There are 5 ways to turn a row about zero (a turn may also mirror it). The second row of each pair is the first, turned, with some noise. The first 45 pairs use one turn. New pairs use 2 turns, one after the other, and a turn may come again.
In the rows, 128 means zero.
Some pairs, each with its turns in order after it:
[111 103 128 158 111 140 124 143]
[122 154 128 136 126 145 165 145]  J521

[133 120 121  80 111  89 127 113]
[139 102 136 130 146 142 182 143]  J930

[191 142 132 158  73  89 127 102]
[125 210 143 123 150 108 187 134]  J639

[125  74  93 114 145 125 151 136]
[ 99  84 166 130 111 119 127 147]  J639

[125 165 115 128 131 117 113 134]
[128 125 131 119 118  98 135 104]  J521

[150 109 153 135 127 121 156 107]
[118 118 143 150 114 150 110  99]  J277

[ 94 110 127 126 135  96 189 160]
[147  77 142 116 117  66 132 122]  J639

[119  94 107 148 207 136 117 134]
[139  99 139 104 118 188 157 175]  J277

[124 110 192 134 127  84 139 112]
[130 101 126 181  97 128  77 121]  J277

[126 110 113  90 107 125 134 108]
[155 103 136 129 115 135 161 131]  J930

[138 129 155 134 114 115 128 150]
[142 136 119 104 143 122 138 145]  J639

[146 112 129 108 135 100 111 119]
[137 105 141 149 143 109 112 146]  J521

[131 138 103 120 149  49 110 108]
[133  98 153  92 121 114  70 160]  J277

[106 178 168 137  49 103 132 118]
[139 199 123  73 154 147 179 124]  J930

[121 142 105  94 144 142 147 162]
[111 148 118  97 114 113  97 139]  J521

[110 111 113 121 101 140 173 103]
[109 148 116  94 148 123  82 121]  J261

[104 130 122 111 132 162  91 121]
[128 137 117 116 137 120 162  86]  J261

[143 129 109 120 130 112 140  84]
[122 142 156 144 109 139 160 111]  J639

[129 163 151 123 144 142 120 116]
[153 139 120 123 123 153 112 107]  J639

[142 140 186 175 155 178 123 148]
[146 128 120  80 188 161  95 107]  J639

[162 150 201 137  49  64 119 144]
[111  88 133 113  42  71 129 199]  J261

[158 117 155 171 171 117 207 139]
[166 149  94 179 177  94  75 110]  J930

[133  91 101 121 160 173 128 141]
[136 107 129 126 167 165 118  85]  J261

[193 129 134 128 134 113 104 126]
[105 126 143 144 146  69 149 133]  J930

[120 106 127 153 159 103 159 125]
[ 97 108 150 132 108 161 118 148]  J277

[118 137 142 122 158  97  84 117]
[170 107 129 128 137 124  91 163]  J277

[162 183 173 155 205 121  49 132]
[  4 153 115 155 148  88 114 142]  J930

[ 83  78 169  49 126 133 144 179]
[164 106 155  78  65 147  96  55]  J261

[142 165 112 141 126 135 103 128]
[136 123 105 140 140 124 164 150]  J261

[ 76 202 152 133 115 113 183 100]
[138 205  81 144  96  81  91 141]  J261

[117 140  90 115 144  73 119 113]
[101 145 131 133  74 103 134 115]  J639

[140 179 135 131 102 186 131 101]
[129  99 108  68 118 153 151  90]  J521

[159 113 127 141  49 143 184 116]
[138 129  68 105 203 169 148 126]  J521

[148 144 145 132 128 141  49  62]
[ 64 149 114 138  80  96 181 148]  J930

[200 128 183 150 120 126 113 119]
[143 178 136  75 166 161 160 140]  J639

[128 121 121 110  59 195  92 108]
[152 196  69 123 152 127 147  81]  J277

[159  54 103 165 157  77 207  82]
[ 77 145 193 150 170 161  37 167]  J261

[146 144 124 132 161 207 126 126]
[117 131 162  66 101 166 124 112]  J521

[124 131 116 112 149 137 118  96]
[156 111 138 122 105 126 118 128]  J521

[110 121 116 111 132 160 139 133]
[132 151 128 129 113 132 164 131]  J277

[127  88 149 124 130 129 121  51]
[143 146 101 176  87 126 170 156]  J930

[ 70  77 159 129 114 131 132  82]
[ 87 151 168 108 120  82 103  76]  J261

[129 144 104 147 122 133 119  84]
[126 128  91 106 102 106 149 139]  J930

[118  94 148 115 176 130 135 131]
[151 107 140 143  91 165 144 144]  J277

[129 133 101 112 131 134 100  95]
[163 102 137 112 114 115 130 139]  J521

New pairs. What belongs after each?
[130 135 129 109 126 124 132 117]
[125 119 137 130 120 123 133 148]  J521 J930

[121  90 142 172  49 126 127 131]
[142 201 129  97 123 150  83 100]  J521 J521

[113 127 145 129 127 114  87  74]
[127 139  77 161 107 128 122  96]  J261 J521

[144 134 138 128 147 130 180 133]
[ 90 116 139 133  89 145 131 132]  J639 J261

[ 70 109 143 127  79 138 131 118]
[128 135 147 110 121 105 147  55]  J930 J930

[139 178 117 179 138 114 128 152]
[158 135 169 158 123 144 111  84]  J277 J261

[145 142 119 137 120 134 207 134]
[ 83 140 140 145 153 177 155 154]  J930 J261

[113 133 128 123 111 136 154 185]
[ 86 138 130 167 104 121 149 113]  J930 J930

[110 130 140 140 169 129  77 133]
[104 122  90 158 150 151 151 118]  J521 J521

[100 103 126 101 112 127  94  82]
[138 190 129 151 122 138 110 156]  J277 J639

[114 124 130  49 145 147 142 109]
[181 151 103 144  72 112 114 119]  J930 J930

[139  74 134 120 129 152 132 147]
[129 132 136 170  84 140 143 139]  J261 J930

[141 125 108 188 162 135 160 100]
[110 155  82 170 115 164 155 142]  J639 J930

[ 85 119 122 189 142 147 132 106]
[116 172 111 167 124 121 100 169]  J930 J639

[172 160 147 160 183 141 186 102]
[195 144 163 179 143 150  91  87]  J639 J277

[153  90 112 141 147 135 140 104]
[147 104 126 144 155 145 151 108]  J521 J277

[ 73 141 102  97 113 113 164 131]
[129  86 135  69 138 101 140 145]  J521 J930

[122  95 137 184 134 133 138 135]
[117 182 105 117 125 123 105 153]  J930 J639

[120 146 156 123 207 121 131 105]
[146 135 119 121 121 156 185  74]  J261 J521

[128 104 119 122 136 145 107 154]
[159 115 110 120 134 111 109 142]  J521 J639

[118  92 122 104 142 123 160 119]
[151 101 115 129 145 132 167 135]  J521 J261

[169 121 130 122 115 136 134 135]
[159 105 125 135 118 148 117 134]  J277 J521

[116  55 105 142 125 147 120 108]
[132 123 100  52 116 124 143 132]  J277 J521

[121 129 135 116 106 113  86 135]
[105 135 126 101 134 100 149 141]  J639 J277

[124 129 138 148 147 134 113 125]
[137 145 108 133 133 118 115 143]  J261 J930

[120 119 144 138 133 129 137 142]
[131 125 139 132 126 122 111 146]  J639 J521

[140 157 118 114 146  49 197  62]
[ 51  57 129 186  96 134 182 137]  J277 J521

[122 129  96  86 128 186  98 117]
[127  96 110 165 150 126 195 141]  J930 J639

[ 82 123 115 123 148 134 207 149]
[ 77 140 109 186 103  86 125 128]  J277 J277

[157 107 120 139 123 129 121 135]
[127 118 147 134 101 122 127 148]  J930 J261

[118 135  49 187 128 187 124  70]
[ 72 108  53 108  89 194 112 162]  J521 J261

[146 131  50 207 190 133 147  60]
[ 98 170 116 171 153  40 194  70]  J521 J930

[142 104 120  98 123  74 190 150]
[168 142 148 170 160 135 187 138]  J521 J261

[124 179 152 158 144 152 146 122]
[146 137 144 138 179 110 137 169]  J261 J261

[140  49 155 105 110 119 170  99]
[109  85 108 146  67 131 159 180]  J261 J521

[149 120 123 141 117 137 165 134]
[112 121 140 157 130 146 105 116]  J639 J521

[149 146 207  87 158 129  58 128]
[152 172 133  76 149  99 200  80]  J639 J277

[122 142 121 179  49 137 118 115]
[161 180 151 145 101 113 111  71]  J639 J521

[169 124 111 126 144 135 126 158]
[137 120 115 129 127 157  91 153]  J277 J521

[132 135 122 120 121  90 127 151]
[133 124 136 106 162 136 142 138]  J639 J930

[120 131 135 117 126 125  54 112]
[175 141  94 143 163 150 139 106]  J261 J930

[148 111 121 153 134 116 131 141]
[137 118 133 139 100 149 122 128]  J277 J930

[ 63 116  91 188 136 116 108 100]
[124 163 146 206  82 143 138 153]  J261 J261

[126 139  66 141 111 149  97 144]
[117 154 141 142  92 107 180 108]  J639 J521

[157 135 103 113 143 119  94 140]
[120 139 149 156 161 145 145 149]  J521 J930

[201 165 113 144 129  61 116 133]
[141 129 164 159 153  32 112 131]  J639 J277

[ 88 127 111 144 128 134 105 113]
[114 154 115 112 126 146 114 159]  J639 J277

[112 136 138 116 139 169 131 116]
[136 123 158 111 131 155 143 139]  J639 J521

[118 101 132 165 141 132 185 129]
[123 137  66 154 149 128 156 125]  J521 J261

[114  85 185 136 169 134 144 113]
[122 126  99 142 202 150 101 125]  J521 J639

[115 107 112 135 122 135 120 123]
[117 124 120 130 114 143 136 155]  J639 J277

[162 111 193 136  89 125 152 137]
[117 114 145 147 135 134 118  44]  J930 J521

[181 134 111 132 136 141 137 131]
[ 96 161 137 136 143 136 130  98]  J639 J930

[141 113 117 145  87 147 100 132]
[167 146 110 119 118 113 155 146]  J930 J639

[ 79 175 163 128 137 128 128  81]
[ 73 154 113 110 178 138 128 155]  J639 J261

[141 134 132 140 134 104 115 137]
[125 118 153 123 131 141 133 111]  J277 J261

